The rows are grouped in 3 different ways at once. Each group adds its own fixed numbers to the row, and there is some noise. The rows also spread widely along 9 directions, which tell nothing about the answers.
Known rows, each followed by its group in each grouping:
[-29.1 -27.2  -5.7  32.1 -35.7  29.9  12.2  -5.0  34.3   1.3  -5.8  -1.3
  33.6 -22.3 -10.8  12.0  -2.1  36.5 -14.5   0.3   2.6]  Tal K_505 Sedu
[-15.8   5.0  10.1   1.9 -23.6   4.9   1.6 -37.9  28.4  25.0  12.2 -35.7
 -18.5  44.2 -21.0  -4.6   7.1  -8.0 -13.8 -10.7   7.8]  Tal K_769 Rikal
[-26.9   0.0   4.0  -6.4   2.9  17.1  -6.8 -19.2   2.3  -8.4  14.2   3.0
  -9.2   3.9 -11.8   2.3 -20.2   1.1   3.4   8.0  -5.7]  sape K_769 gib
[-18.7   1.5  10.1 -16.9   1.4  48.5   3.0 -35.1  60.9   6.2   3.6 -23.3
 -34.6   3.9 -14.9 -12.4   4.6 -29.2 -23.1  -5.2  -1.1]  lom K_505 dos
[ 10.2  15.8  -1.6  25.8   9.7   1.5 -28.8  -8.8 -41.6 -33.8  25.4  10.7
  10.0 -12.5  -7.4   4.4 -24.6  43.7  17.8  17.6 -32.6]  lom K_548 Sedu
[ 12.5  -2.9   6.0  21.9 -46.5 -42.1  16.5 -19.7  12.1  20.8  -3.9 -24.4
   4.0 -11.6   3.5  -3.8  30.1  21.0 -20.8 -12.5  31.5]  Borog K_548 ziva
[ -1.1 -26.7  14.4  20.8 -43.3   6.6  19.2 -12.9  31.5   3.7  -9.5  -1.7
  21.6 -21.0  -2.7 -10.8  13.2  21.1 -22.9   7.6  11.3]  Borog K_505 Sig
[ -7.7  21.4 -12.1 -15.8  37.7  -7.8 -16.5 -45.9  -3.6 -10.0   0.5 -20.0
 -33.6  -6.9 -42.0  15.0   4.5  22.0  -0.2 -11.4  25.7]  sape K_505 Sig
[-21.2 -18.7  -5.2   3.3 -17.4 -23.8   6.0 -11.2 -22.9  -0.2  -7.9   2.7
  19.5  13.3 -12.5  12.3   5.1  24.1 -16.3   3.0   8.5]  Tal K_505 ziva
[  3.7  15.8  -7.0  -7.0 -25.8 -36.7  13.0  32.6   6.2  30.0  23.7   5.3
  -8.4 -13.8  48.2  15.2  18.2 -24.0   1.0  13.9  12.4]  sape K_769 Rikal
[-15.9   5.7   2.3   3.6 -24.6  58.1  -1.2   8.9  70.7  16.4  34.0 -16.7
  -9.2  -2.1   6.5 -13.2  -2.5 -35.2  -6.7  -2.2 -23.4]  lom K_769 dos
[ 37.3  13.2  13.2  -3.3  29.7 -22.7 -27.9  55.8  17.0  11.5   6.3  -4.7
   8.2  -9.0 -18.5   2.7 -26.2 -31.6  21.8 -18.5 -10.1]  sape K_769 gib
[  5.7   6.1   3.0 -21.9  47.8 -19.9 -21.8 -25.9 -12.5 -12.4  -7.6  -0.2
 -18.7  -6.3 -30.8   2.4 -19.7  -0.7  15.7  -1.9   8.6]  Tal K_769 Sig
[ -2.7 -18.4  13.5  -1.4 -32.6 -26.8  25.4   3.3  19.8  24.7 -15.6  -6.2
   7.9 -24.7  25.0  -1.5  19.6 -17.4 -24.1   0.2  28.2]  sape K_548 ziva
[ -7.5  27.6 -19.9 -38.4  40.9  -4.7 -16.6  30.9  24.6  15.8  29.2  -1.7
 -22.1 -13.0  10.0  17.0   5.1 -48.3  16.7  -9.0  -2.9]  lom K_769 Sig
[ 54.6   2.2  51.2  31.3  -6.2 -14.5 -18.4  -9.1  -8.4 -22.7 -11.5  -7.3
   0.7  16.2 -24.8 -34.0 -43.8  14.1   8.9  15.0 -28.3]  lom K_505 gib
[ -9.0 -23.8  18.3 -27.2  36.7  10.3  -8.9  -2.5  16.9  -6.5 -19.3   8.1
   0.7 -13.7 -28.2  -7.0 -24.5 -28.3  -0.2  -6.5   4.4]  sape K_769 gib
[-10.4 -13.2   3.8  21.7 -10.7  18.7  -3.0 -39.0 -16.7 -27.1   3.6   6.1
  12.4  -8.2 -25.3  -0.8 -11.6  50.5 -15.2  18.1  -3.3]  sape K_505 Rikal
[ 16.0   6.6  11.9 -15.4  17.6  -7.9  -1.4  17.1  40.8  14.3  -3.8   1.1
 -22.3 -30.3  29.4   4.0 -20.1 -41.3  13.1  11.7  -0.3]  Tal K_769 Sedu
[ 34.1   6.6  27.0  24.1 -59.0 -57.3  11.2  -5.2   2.4  27.9  -1.8 -31.0
  -1.9  14.4  -5.2  -7.7  22.5  23.5  -5.9  -8.9  26.0]  Tal K_769 gib
[ 15.7 -32.1  40.0 -25.4  -7.7 -35.7   4.9  18.0 -15.4   6.4 -12.1  19.1
  14.2  26.3   9.6 -23.4   1.4 -37.3  -9.2  19.4 -10.0]  Borog K_769 Sig
[  2.9  13.3 -14.1  -6.6 -22.4 -15.5   9.3  -7.9   4.8   8.5  36.1  -0.7
 -10.4 -39.0  19.4  11.4  41.4  15.8 -12.1  11.8  16.2]  Borog K_769 Rikal
[ -2.7  11.3  -0.9   2.9 -16.2  10.6  -9.3  13.3  17.1  17.3  32.3 -24.3
   3.3  13.3 -17.1   9.8  24.8  -4.0 -17.9  -2.6 -11.4]  sape K_505 ziva
[-17.2   3.0   2.4 -17.8 -41.5  -5.3  14.5 -21.9 -13.2   3.3  36.4  -6.3
 -10.7  -3.8   1.3   2.8  58.0  24.3 -23.1  10.9  10.3]  lom K_769 gib
[-14.4   8.6  -8.4  -4.5   1.9 -23.8 -26.8   3.9 -46.1  -5.9  30.9  -1.0
   8.8  49.8 -22.7   8.3  -5.8  10.2  10.8  -2.7 -22.3]  lom K_769 ziva
[ 28.0 -11.5  28.4  53.8 -65.5  23.3  -4.3  26.2  27.3  12.2  26.7 -18.3
  40.3  -8.4  -9.3 -15.4   7.0  32.6  -6.0   5.5 -22.1]  sape K_769 Sedu
[  0.0   5.1   6.0  19.6  24.4   5.2 -39.2   3.6 -14.9  -8.3   8.0 -11.8
  15.9  55.5 -53.4   5.9 -42.1   6.2   9.2 -13.9 -27.8]  sape K_505 Rikal

New rows. What belongs after each?
[-12.5  10.9  -5.4  -1.6  -3.5   8.4  13.1 -44.9  58.5  16.2 -11.6 -25.4
 -39.2 -39.9  14.3   3.7   2.3 -10.5  -6.5 -14.0  37.4]  lom K_548 Sedu
[-40.5  17.9 -17.7  -2.0  -9.2  -3.0   6.6 -24.5 -12.7   2.3  25.3   7.2
 -20.0  18.5  32.7  14.8  -9.0  -8.3   1.1  12.7  -7.1]  lom K_548 Rikal
[ -6.8  -8.0  -8.9  -3.9   3.8  -3.3  -4.2   6.3  -2.7  -4.0  10.4  12.7
  13.6 -23.7  -1.8   7.0   3.1   3.8   1.0   1.2   3.5]  lom K_769 Rikal
[ 65.6  24.4  37.2  11.2  -8.2 -36.9 -27.7  -7.4 -12.6   2.2  10.9 -28.9
 -22.0  28.4 -26.6 -29.9   0.9   0.0   7.1  -5.6  -9.1]  lom K_769 dos
[ 13.2  -6.3   3.1  26.5 -15.6  -9.8   4.2   7.2  26.3   3.9  -6.7  -4.1
  20.5 -45.8  12.4   0.5 -13.1   9.2  -5.0   2.3   3.3]  Tal K_548 ziva
[-31.5 -14.2   2.2  -1.5   2.0   8.8  -8.3 -10.1 -17.9  -7.0  10.3  13.6
  10.6  29.2  -6.5   3.0 -28.1  -5.8   3.9  12.3 -14.1]  sape K_769 Rikal
[ -4.7 -37.3  25.6 -28.0  -8.5   1.1   3.1  31.5 -22.6  -3.9   8.7  29.0
  36.2  -5.1   1.9  -2.5  26.1  -8.2 -22.7  28.3 -23.0]  Tal K_769 Sedu
[-67.6 -28.4 -14.8  11.4 -19.7  13.3  11.7 -36.9   1.5  -4.9 -12.6  18.3
  14.2  21.3   2.8   7.3 -38.2  18.2   8.3   9.4   6.0]  Tal K_769 Sig
[-76.3 -40.5  -5.0 -20.6   1.9  13.4  14.5 -32.8 -41.1 -21.5   1.1  47.4
  19.7  26.8  19.8   8.8 -23.7  -6.9 -16.7  33.0 -21.4]  Borog K_548 Rikal
[ -1.5 -15.6  14.7  23.8  17.4  25.9 -26.7   6.2  37.1   0.0 -12.2 -11.5
  15.9  13.6 -36.8  -6.6 -59.6 -12.1  21.4 -17.1 -16.1]  sape K_769 Sedu
[-64.5 -30.4   1.5   0.0 -14.5  35.4  17.2 -35.3  18.1  -4.1 -10.5  12.6
   4.2  19.1  18.8  -8.9 -37.5 -26.8 -11.8  13.7 -16.4]  lom K_548 ziva
[-14.9 -10.5  19.6  -7.1  21.4  34.1   1.2 -28.8  58.2   2.2 -18.0  -9.6
 -27.7  -2.3  -0.5 -14.1 -47.2 -46.5  -6.2  10.6  -4.9]  sape K_505 ziva
[-55.6 -41.4  18.0 -12.5 -17.4  29.7  24.2 -48.2  -2.2 -13.0 -12.1  30.0
  -0.3  20.4  23.4 -13.0 -34.7 -14.0 -13.8  42.5 -12.9]  Tal K_769 Rikal
[-16.7  11.7   3.3 -35.2   0.5   0.3   1.3 -20.0  12.7  11.5  23.0 -20.4
 -28.5   9.8 -18.7   2.2  36.0 -14.3 -12.7 -11.2  12.3]  lom K_769 gib
[ 15.5 -31.2  15.5   3.1  -6.4   6.3  -1.9  59.0  19.7   0.9  -6.2  30.8
  40.7 -46.5  16.3 -10.2 -15.5 -22.6  -2.8  13.8 -13.9]  sape K_769 dos
[ 40.3   8.0  26.6   3.2  -1.1  -0.5   1.7 -33.2  42.8   3.7  -5.7 -19.5
 -31.7 -40.8   1.0 -24.5  -1.2 -12.0  -3.8   3.1  16.8]  lom K_769 Rikal
[-16.3  11.2 -10.4  17.8 -31.2  -7.5  -7.3 -10.9  -7.6   7.2  22.6  -9.7
  -4.7  20.3  -5.6   7.0  -2.3  21.2   3.5  -2.3   4.8]  sape K_769 dos
[-32.5  -8.6 -32.0  10.8  -8.6 -25.9   0.6 -12.1  -9.6  -1.4   5.4   8.9
  12.7 -10.2  -4.1  18.2 -12.6  25.9  10.6  -7.9  18.2]  Borog K_769 ziva
[ -6.9 -23.7  -3.7 -22.6 -13.2 -31.8  12.4  22.5 -43.2 -10.1  10.6  39.5
  25.2 -43.0  29.7   9.2  26.9   9.7 -13.4  36.0   4.2]  sape K_769 ziva
[ 21.8  10.8  27.8  17.9 -16.2 -41.0  -4.4 -48.9 -28.5  -8.0 -10.4 -20.2
 -17.9  20.8 -20.4 -15.8  -7.5  29.6  -0.9  -5.7  13.5]  lom K_548 gib
[ 18.5   3.2   4.3  -2.2  -7.9 -40.4  -4.1  10.0   9.2  24.8  -6.8 -28.8
  13.1  -1.0 -30.1   3.9  43.2   1.6 -14.8 -40.8  33.8]  lom K_548 Sig
[  1.3 -12.1  23.3   1.4   6.1   4.4 -13.2   4.2  -6.4  -8.3  -0.1  -2.9
  20.8   3.8 -31.1  -5.7 -10.7   1.4 -10.3  -6.2 -12.9]  sape K_548 gib
[ 14.9 -20.2  22.0  -1.9  -3.7 -48.8  -4.8  -2.9 -19.5   5.4 -27.0  -5.7
  16.8  12.6 -37.7  -5.3  -0.2  13.6  -2.0 -18.8  23.3]  Tal K_769 gib
[-53.6 -26.2 -10.2  43.5 -11.4  31.6  -8.6 -31.6  18.0 -12.1 -11.9   0.3
  23.3  31.4 -24.7  -1.3 -82.3  19.6  21.6  -4.9 -17.0]  Tal K_769 ziva
[ 12.7  -3.7  17.8 -30.5  -7.5 -45.5   2.5  27.0 -43.5  -0.1  22.8  16.8
   8.7  15.3   3.8   5.3  38.2  -1.7 -21.5  20.6 -13.2]  Borog K_505 gib
[ 22.8  12.1   0.9  -2.5  27.4   5.8 -30.2  39.3  14.8  -0.9  26.1  -2.7
  17.0 -20.0 -24.0   5.9  -4.6  -5.9  14.0  -3.6 -23.4]  Tal K_769 Sig
[-13.3 -17.3  -3.0  30.6 -35.6  10.2  -2.0  24.3   2.6   2.1  13.1   4.2
  47.9 -12.5   0.1   9.2   7.3  25.1  -7.2  -6.5 -12.8]  lom K_548 Sedu
[-10.3  10.2  -7.6  26.6 -12.6  40.1   2.4   8.0  61.1   1.9  19.7   4.4
  -3.3 -46.1  30.8  -0.4 -39.1  -9.2  21.3  19.2 -11.9]  sape K_769 Sig
[-28.5  -1.9 -10.9  10.5 -27.1  21.6  18.8 -13.1  82.2  26.5   3.9 -19.6
 -11.8 -25.1   6.7   3.3 -10.3 -16.5   0.0 -21.3  22.9]  Borog K_769 gib
[  3.2  31.0  -5.3  32.7 -24.6 -16.7  -4.4 -33.1 -15.6  -4.0  23.0 -14.2
 -21.7  23.9   5.6   4.7 -13.9  33.5   8.2  10.6  -3.7]  lom K_505 Rikal
[  0.9  23.5  -4.9 -13.7   4.9  35.7   1.7  -0.8  47.1  -0.2  35.2  -4.5
 -25.4 -43.5  18.7   3.2  22.9 -17.9 -10.9  21.0 -13.0]  lom K_505 Sig
[-14.2 -26.6   4.6   4.2  -8.6  -7.6   5.7 -35.9 -17.1 -22.0  -9.7  12.3
  11.6  -9.7 -16.0  -3.1  -6.9  32.1 -17.8  17.1   3.2]  Borog K_505 ziva
[  3.7  17.9  -1.3   9.4   5.5 -11.1 -22.8  10.9 -18.6  -7.3  30.1   0.1
   5.5   7.9 -15.9   9.6 -21.4  19.9  20.0   4.2 -24.2]  Tal K_769 gib
[  4.2  -1.7   7.2 -21.9  13.6 -53.2  -0.3   2.0   0.4  14.6 -11.5   4.7
 -21.3  16.3  21.9  -3.4 -24.6 -46.1  11.7   3.4  10.4]  Borog K_769 ziva
[-15.5 -22.2  18.2  -0.9  13.4  34.6 -19.9   7.6  22.5  -1.4   1.7  -4.4
  15.7  25.5 -28.7 -14.3 -40.5 -32.6   2.8  -1.9 -31.2]  sape K_769 ziva
[ -1.6  16.6  -6.3  22.1  -0.7  -9.8 -23.3 -13.7   5.2   5.1   6.7 -22.6
 -11.1  26.9 -31.7   2.2 -31.4  11.0  18.3 -21.9   6.1]  sape K_769 dos
[-27.4  12.3 -25.5  -4.9 -24.0 -18.1  20.6  14.1  21.9  22.5   9.3   8.4
 -18.7 -23.3  45.7  26.4  13.3 -15.9  -6.6   9.9  26.0]  sape K_505 dos
[-18.8 -17.7  11.2 -44.7  36.2 -32.5  -6.6 -33.2 -31.4  -6.2 -25.1   6.7
 -12.6  25.0 -31.1   1.5  -4.2 -11.0  -3.9  -1.0  20.0]  Tal K_769 Sig
[-22.2  -7.4 -15.8 -26.4  45.6 -12.5 -20.6  41.9 -18.5  -1.9   3.0  22.5
  30.6  -1.7  -6.9  25.6 -12.8 -25.6   5.1  -8.4 -15.1]  Tal K_548 Sig
[ 16.5 -17.0   6.4  12.9  -5.3 -13.1 -23.7  33.4 -40.5 -21.1  10.0  24.3
  44.1  -0.1 -22.5  -7.3 -10.8  25.0   6.9   4.8 -24.5]  lom K_769 dos
[ 39.6  16.3   9.6 -25.9  29.6 -45.4  -8.8  25.1   8.4  11.9  -1.6   1.6
 -19.9 -42.2   9.7   3.1   8.6 -28.6  11.3   1.9  22.4]  sape K_769 Sig
[ 28.2   0.5  18.4  18.0 -27.8 -39.0  -2.0 -23.2 -10.3   2.8  -3.9 -21.2
   0.8  -7.7 -31.3  -7.4  14.7  45.7  -5.3  -8.9  25.6]  Tal K_769 gib
[ 11.4 -15.4  23.5 -18.5   9.2 -13.0 -18.5  21.4 -36.6 -13.1  21.4  10.6
  23.9  34.0 -27.3  -6.5  13.0  -5.3 -19.8  17.3 -39.8]  Borog K_505 ziva
[  8.5 -27.7  45.6 -16.4 -27.5  -9.5  10.1   2.5  26.6  23.4 -16.9 -18.2
   3.0  31.3 -17.9 -27.8  15.6 -38.3 -22.0 -13.0   8.0]  lom K_769 gib
[-18.2  29.4  -4.3  25.1  -4.3   8.3 -20.5 -33.1 -37.5 -23.1  41.4   2.0
 -15.1  25.0  10.9  12.7 -36.4  39.1  17.8  33.4 -43.3]  Tal K_548 Sedu
[ 23.6 -10.4  23.8  -0.1  -6.4  22.5 -25.2  24.3 -12.2 -15.1  29.8   3.4
  28.7   9.8 -32.5 -21.4  11.3   3.7 -10.3   8.9 -40.9]  lom K_769 dos
[ 43.0   7.0  40.3  20.3  -3.7   6.1 -18.4   4.3  24.3  -1.7   8.2 -19.1
  -5.1  -7.3 -25.6 -24.7 -23.7  -1.7   7.1   2.7 -17.1]  sape K_769 gib
[-27.4  17.1  -2.9  10.6  24.1  34.5 -20.0 -16.3  40.6   0.9  10.0 -17.7
 -15.8  30.3 -10.2  -2.0 -53.9 -33.7  21.0 -14.2 -25.0]  lom K_548 Sig
